There are 6 hidden switches. A switch that is on adds its own fixed numbers to the row, and there is some noise. The rows also spread widely along 6 directions, which tell nothing about the answers.
Some rows, each with its switches (1 for on, 0 for off) after it:
[ 14  -7  14 -19 -12 -13  18 -10  47   7  -5   8   0 -14   6 -13  16 -35
 -15  31]
1 1 1 1 0 0
[-24 -35  12  -7 -18 -27  -1  10  -5  22  -8   1   6  21   3  14  -1 -43
 -24 -10]
1 0 1 1 0 1
[  9   5  -8   5  -8   8  15  -1  29 -11  -2  -1  11  -7   9 -13   1  -7
 -17  13]
0 0 0 0 1 0
[-35 -14 -24   6  -4 -34  37  -1  21   3   1 -14  11 -19   4 -38  26 -39
 -23  28]
0 1 0 1 0 0
[-16 -22   6  -8   8  -8  20  -2  29  13  -4  -6  14   9  14 -18 -12 -31
  -8  -6]
0 0 1 0 1 1
[-33 -13  18  -5 -24 -21  23  23  20  11  -1 -14  13 -23  -1  -6  40 -31
 -23  43]
0 0 1 1 0 0
[ 24   4  39 -22 -30   6 -11   7  26   6 -11  19   2   6   1  22   3  -9
 -11  19]
1 0 1 0 1 0
[-14 -29 -16  -2   4  -3  18  -5  15   8   4  -8  20  -5  -4   1   4 -51
 -28  -6]
0 1 1 0 0 1
[-24 -23  25  -8  17 -26  13   4  33   6   3 -19   8 -37   5 -26  24 -23
 -20  45]
0 0 1 0 0 1
[  0 -28 -36 -19  19 -38  26  -8  40  12 -25  -4  -6  21  12 -33 -55  -1
 -20   4]
0 1 1 1 0 1
[-42 -28  -9   6 -30 -44  25  30  -3  13 -12  -9 -13  13  -6 -12  13 -18
 -35  19]
1 0 1 1 1 0
[-11 -29 -18  20 -12 -32   4  17  -8 -10  -9  -5 -15  -6  -4   4   0   8
 -55  34]
1 0 1 1 0 0
[-27 -15   4  -4 -30 -32   3  48  -9  18 -10 -19 -15   3 -20  17  14 -22
 -39  22]
1 0 1 0 1 1
[-29 -25  -7   8 -15 -31  -7  23 -23   9  -8 -10 -10   8  -8   7   6 -17
 -37   9]
1 0 0 0 1 1
[  1 -24  -6   3   8 -12   8 -28  22  -3  -7  14  14  -5  12 -16  -2  -8
 -20  19]
0 1 0 1 0 0
[ -7 -14  23 -12  -2 -47  15   3  39   2 -10  -3 -12 -17  11 -32  11   1
 -18  52]
1 0 1 1 0 0
[ 19  13  13  -7 -38  22  -1  -3  23   0   8  10  21  -4  12  19  21 -60
 -11  -5]
1 0 0 1 0 0
[  5 -22  -5 -11   0   4   1  -1  18   7  -4  -2  12  -7  -6  16  -2 -33
 -31   8]
0 1 1 0 0 1
[ -4  -4  -7  -5 -17 -15  35   0  41   6   5  -8   2 -21   3 -20  27 -59
 -24  24]
1 1 1 1 0 0

New rows. What belongs after each?
[ -2  11  28 -29 -40   3   9  27  30  17 -16   3  11   9  -4  15   8 -15
  -5  16]
0 0 1 0 1 0
[-25 -20  -5 -14 -23 -34  18 -12   4  19 -13  12  15  40  12 -13  -4 -50
  -5 -24]
1 1 0 1 0 0
[ -1 -18   3  -4 -10 -15   8   6  22   2 -10   4  -1 -30 -11   2  18   2
 -38  59]
0 1 1 1 0 0
[  4  -4 -25  -7 -14   1  25  12  29  14   0 -14  -4   1  -4  -5   2 -63
 -28  -9]
1 1 1 0 1 1
[-39 -47   2  -9  -8 -46  18 -14 -14  16 -13  11  16  47   5  -6  -3 -43
 -19 -31]
1 1 1 0 0 0
[-21 -40   2  -2  -6 -27  10  -5   5  21 -12   6  -3  30  16  -9 -19 -33
 -16 -22]
1 0 1 1 1 1
[ -8 -33 -10  -8  -1  -9  14 -18  11  16   2   2  18  28  11   0 -10 -74
 -16 -43]
1 1 1 0 0 1
[ -3  -5   4 -12 -20   7  11  20  34  12   5 -16  17 -19   4  10  12 -48
 -22  15]
0 0 1 1 0 1
[ 13 -35  35 -11   4   5 -16 -26  10  16  -4  26   3  -1   2  18  11 -31
 -18   7]
1 1 1 0 1 1
[-27 -12  40 -30 -29 -21  30   4  41  32 -11   5  14  -8  -1 -18  40 -41
   7  39]
0 1 1 1 1 0
[ -5 -18 -15  11 -22   8  12   7   9  -6   2   0  18  -4   2  17   7 -30
 -41   1]
0 0 1 1 0 0
[-19 -25  23 -14  -6 -59   6  10  21   7 -18  -1 -18   2   3 -22  -1  14
 -22  49]
1 0 1 1 0 0
[ -7 -12 -11 -18 -15 -28  18  -4  21  15 -25  13   3  28   8 -22 -21  -2
  -5   8]
0 1 0 1 1 0
[-10 -21  16   3 -19  29   1   3   7  15  10  -1  27  -6   2  25  23 -64
 -19 -15]
0 0 1 0 1 1
[-11  -6   0 -12 -26 -15   8  12   3  12 -17   7  10  14 -10   7   6 -12
 -16  11]
0 1 0 0 1 0
[  4  -6 -22 -14 -13 -15   4   3   9  11  -7  -7   6  19   0   3 -12 -54
 -22 -24]
1 1 0 0 0 1
[ -6 -38  15  -3  19 -30  18 -26  36  18  -6   8 -10 -13  14 -34   9 -31
 -13  26]
1 1 1 1 1 1
[-20   4  24 -18 -44 -10  14  38  16  15  -8  -8   9  -8 -16  13  30 -19
 -17  35]
0 0 1 0 1 0
[ 27   5 -28  -4 -21  -7  22  11  41   3 -15   4 -21  -4  -3  -8 -14  -6
 -36  29]
1 1 1 1 1 0
[ 12 -44  -5   3   1   8 -10 -26   0   9  -1  23  10   9   6  26  -9 -48
 -34 -23]
1 1 1 1 0 1
[-20 -36  36   2 -21 -13   5 -14   3  19  -1  24   4  -7  -3   6  42 -39
 -19  25]
1 1 1 1 1 0
[-16 -36 -11 -10  -1 -15  25 -10  24  26 -13   5  10  19   8 -15 -17 -39
 -10 -14]
0 1 1 1 1 1
[-13 -53  23  13   8   3  -6 -20   1  16   1  21   9 -25  -4  12  28 -22
 -30  27]
0 1 1 1 1 1
[ -1 -32   9 -12 -13 -10  -8  10   9  23 -21  15  -6  -5 -14  20  -5   2
 -32  33]
0 1 1 1 1 1
[-23 -19  -2  10  -8   6  19  15  14   8   8 -17  16 -17  -2   0  23 -48
 -28   6]
0 0 1 0 1 1
[-13 -22  17  12 -24  14   9   3  10   5   1  10  17 -16   1  14  29 -26
 -26  23]
0 0 1 1 1 0
[-15  -2 -16   7 -28  -5  18  37   8  -6   1 -23  11 -16 -15  15  23 -24
 -46  29]
0 0 1 0 0 0
[-33 -24  32  -7 -41 -23  11  14   0  26 -10   8   6  19   2   7  28 -43
 -12   5]
1 0 1 1 1 0
[-16 -30 -17  10  19 -17  11 -13  17   0   0  -9  14  -3  20 -28 -13 -26
 -20   1]
0 0 0 1 0 1
[ 21 -19 -27  10  -5   7  10   0  23   5  -2   2 -15 -15  -3   3   0 -35
 -43  15]
1 1 1 1 1 1
[-10  -2 -26 -22 -23 -21  21  20  28  26 -21 -11   0  18   1 -17 -18 -34
  -9   2]
0 1 0 1 1 1
[-18 -12  28 -16 -22 -30  22   2  32  15  -2   0   8   5  15 -17  16 -44
  -6  13]
1 0 1 1 0 0
[  5 -18 -34  26  -3  -8  18 -17  11  -8   0   9  -6  -8   6 -21  11 -28
 -37  11]
1 1 0 1 1 0
[-21 -25  10 -11 -11 -48  20   2  21  14 -11   0 -10  -8  -3 -20  19 -19
 -24  43]
1 1 1 1 0 0
[-20  -7   9 -28 -32 -14  22  27  32  35 -16 -11  11  21   4  -2 -12 -42
  -1  -5]
0 0 1 1 1 1
[ 10 -17 -22  16  -6  16   8  -2  19  -4  14  -8   6 -13   8  11   4 -60
 -42 -11]
1 0 1 1 0 1
[ -3  -1  14 -38 -27 -16  19  12  39  34 -10  -6   2  19  -2  -6   2 -62
   3  -6]
1 1 1 0 1 1
